The first 4 rows are patterns. Each new row is the sum of 2 different patterns, raised or lowered, with some noise. Before adding, each is slid sideways (what falls off one end comes back at the other) and multiplied by a number that may be negative. Names go in the order of the patterns.
Known rows, each followed by the names of its patterns:
[  8   7  -9  -8  -7   2  -6   8  -1  -1   3 -12   5  -7  -8  -6   8 -10
   2   3  -1  -7   8  -5   6  -8  -3 -11 -11  -7   7  -3  -5   5   4   0
  -1  12]
(1)
[  4   3  -5   1   3  13  12  10   9   4  -7   5   7   4 -12 -13 -12   2
   8   5  -8   1   4   6  -5   1  12  -8 -12  -1   7  -8   9   0  10   6
  -3  12]
(3)
[ -2  10  -4  -1 -12  -9   4   0   6  -8  -7 -11 -11   3  -5  10  10  -7
   8   2  -2   4 -12   1  10 -10  11  -3   8   6   6  -7  12 -11  10  -8
  -8   4]
(0)
[ -3  -8   7  13   0   8   3   1  10  12   0   7  -2  -9  -7  11  -6   5
  -4  -9 -10   0  -7   2   9   8   2  -1  -6  -9   1  -9   7   6  -9  -2
   7   1]
(2)

New rows. What belongs after each?
[12 17  9  3 21 25 30  5 -4 10 13  9 10  0  5 12 -2 21 30 20 -2 24  2 17
 14 17 15 11  8  3 10 10 11  8 13  4 15  4]
(3) (2)
[  8   1   6   3  -2  -4 -14   3  -4  -2   3   5  -1  -4  -2   5  -3   1
  -4   7   1  -7 -16  -8 -10   3  -3 -10  -4   3  -5   1  15  11  -2  -3
  -9  -3]
(1) (2)
[ -3  -3  -7   7  -7  -6 -15  -5   1   3   0  -4   2   7   6  -3  10   2
  -2 -14   0 -12   1 -10  -1 -10  -3  -5  -9   7  -2  -7  -7   0 -16   1
  -6   2]
(1) (2)
[-12   0   8 -11 -15   4   7  -5  -5 -10  -2   2 -12  12  -2  -2  -7 -12
   3   1   0  -1   9  -8  -8   3   1  -6  -8 -18  -9  -9  -1  -9 -20  -9
   5  -1]
(1) (3)
[  4  -3   9   5   6  12   3   4  14  -2  -3   4   0   6  -4  -8  -7 -11
  -7   8  -1  -4   0   0  -3   9   7 -10  14  -5  10  15  15  -5  15  -1
  -8  -5]
(1) (2)
[ -7  -5  -1 -22 -10 -19  -4  -5   9   2  -3 -15   6   8  -4 -11 -11  -8
 -12 -14 -15   0   6   1 -15   7  -6  -4  -9  -4   1 -10  -5  -1   3 -22
   2  -9]
(1) (3)
[ -6 -18   8 -17   8   0  -3  -8   2   3  -1   5  -3  -9   8  -3  -4 -15
 -10 -10  -6   8  -7  15  -1 -13  11   2 -10   0  -9   6   0 -21   6 -11
   2   3]
(0) (2)
[-23 -14 -21 -28 -27 -31 -24 -13 -20 -22 -13 -11 -21 -18 -22  -8 -18 -20
 -20 -10 -25 -18 -23 -13 -14 -16  -5 -17 -11 -26 -21 -10  -9 -16 -13 -11
 -10 -27]
(3) (2)
[-12   5  16   3 -13   7  12  11  14   6 -15   1   3   8   1   6  16   8
 -17  12  19  -2  -9   9  -6 -10 -17 -11  15  -2   5  -2  13  -7   0 -10
 -13   3]
(1) (3)
[ 1 14 11 18 12 10 11 10 -3 12 23  2  2  9 25 13 15  4 13 15 26 10 14 -1
 18 13 -2 31 18 19 13 26 -5 22  1  3 17  8]
(1) (3)
[  4   8  -8  -4  -5   4  -4  -7  -6  -2 -16   6 -10   4   6   8  -6   4
 -13  -2  -7 -14   5   0  -3  -6   1 -10 -10  -5   3  10  -8  -2  -7 -10
   6   2]
(0) (2)
[ -6  -5  -3  15   6   2   2 -16  -3  -5 -16   1  14 -17   0   9   0  -9
   0   3  18  -7   3  -7 -10   2  17  -3   2   3  -5  -6   8   7  11   2
 -18 -16]
(1) (2)
[-11   6  -3  -7  -4   2  -8 -10 -17 -11 -21  -7 -12  -8  11   1 -11   0
 -19 -12  -9 -20  -4   4 -23   0  -6   0  -4 -17   2  -2  -2   2   5   2
   0   5]
(0) (2)
[ -5   0  -2   3   2  -3  -6  -7  -7   3   0   0  -1  -3 -17 -17  -7  -3
   8   7 -12   0  -3  -1  -5 -12  11   4   2   8   3  -9  12   5  -5   3
   0 -16]
(1) (2)
[  4   9  11   3  -8  -5  -4  12  -6  -9 -13  -3   1 -15  15  18  -4  -1
  10 -10   3 -17  -5  10 -18   4  -5  10   3   1 -17  -4 -17  -2  -9   1
  -2  -7]
(3) (0)
[ -4  -7  11  17  16   0  -5  -6   0   1  -8   2   9  -7  -8  12  10  -1
  -9  12   5   1  -1  -1   3   1   8  -1  10  -2  -9 -12   1 -10  -2  -4
  -2  -9]
(3) (2)
[ -8   9  15  21  15   1  12   3   7  22  28  20   0  19  -8  -1   8  -4
   8   1   2  18  12  -2  15 -11   3  -6  -4   1  21  -6  14  -4  25  26
  13   9]
(3) (0)
[-22 -27 -20  -5  -1 -15 -27  -8 -27 -16 -13 -25 -16 -17 -15  -6  -2 -14
 -16 -10 -20  -9   0 -10 -11 -12 -10 -20 -13  -7  -7 -14  -3 -11  -9 -23
 -20  -4]
(1) (2)
[  5   5  -3  -3  10  -2 -15  14  12   9   7  19 -10  11  -6   3  17   4
   3   9  10  -2  -3  -7  -4   2   4   1  20  -4  -5  10  19  13  18   7
   5  -3]
(3) (2)
[ -8  -9 -12   6   8  12  -4  -5 -12 -15   4 -11  15  14 -11   5   8   0
   3 -15   7  18  -6  15   1   7  12  15  -6  16 -10   3 -11   3   0   2
   6  -9]
(0) (2)
[23 28 29 18 40 20 27 18 23 23 29 11 29 28 39 27 19 16 19 25 17 11 13 24
  5 17 24 37 21 34 18 31 22 32 24 26 32 10]
(1) (2)
[ -1 -18   0  -8  -3 -10  -2  -8 -10 -16 -18 -18 -22 -17 -12   2  -8   0
 -20 -13 -10  -9 -17 -15  -2  -9 -14 -16  -9 -23  -8 -13 -21 -21  -7 -22
  -7 -10]
(1) (2)
[  6   5  15   9  19   6  18   5   3   5   2   7   2  -2  15   6 -12   7
  -9  15   5   6  -1  16 -11  15  -1   9  21  -2  13   3  13  -1  23  12
  -1   6]
(1) (0)
[-12 -11 -23 -25 -16 -11 -20  -4 -14 -19  -4  -3 -16 -11 -11 -18 -17 -12
 -25 -17 -17 -27 -19 -16 -22 -11 -15  -5 -19 -22 -25 -18 -21 -22  -8 -12
 -28 -12]
(1) (2)
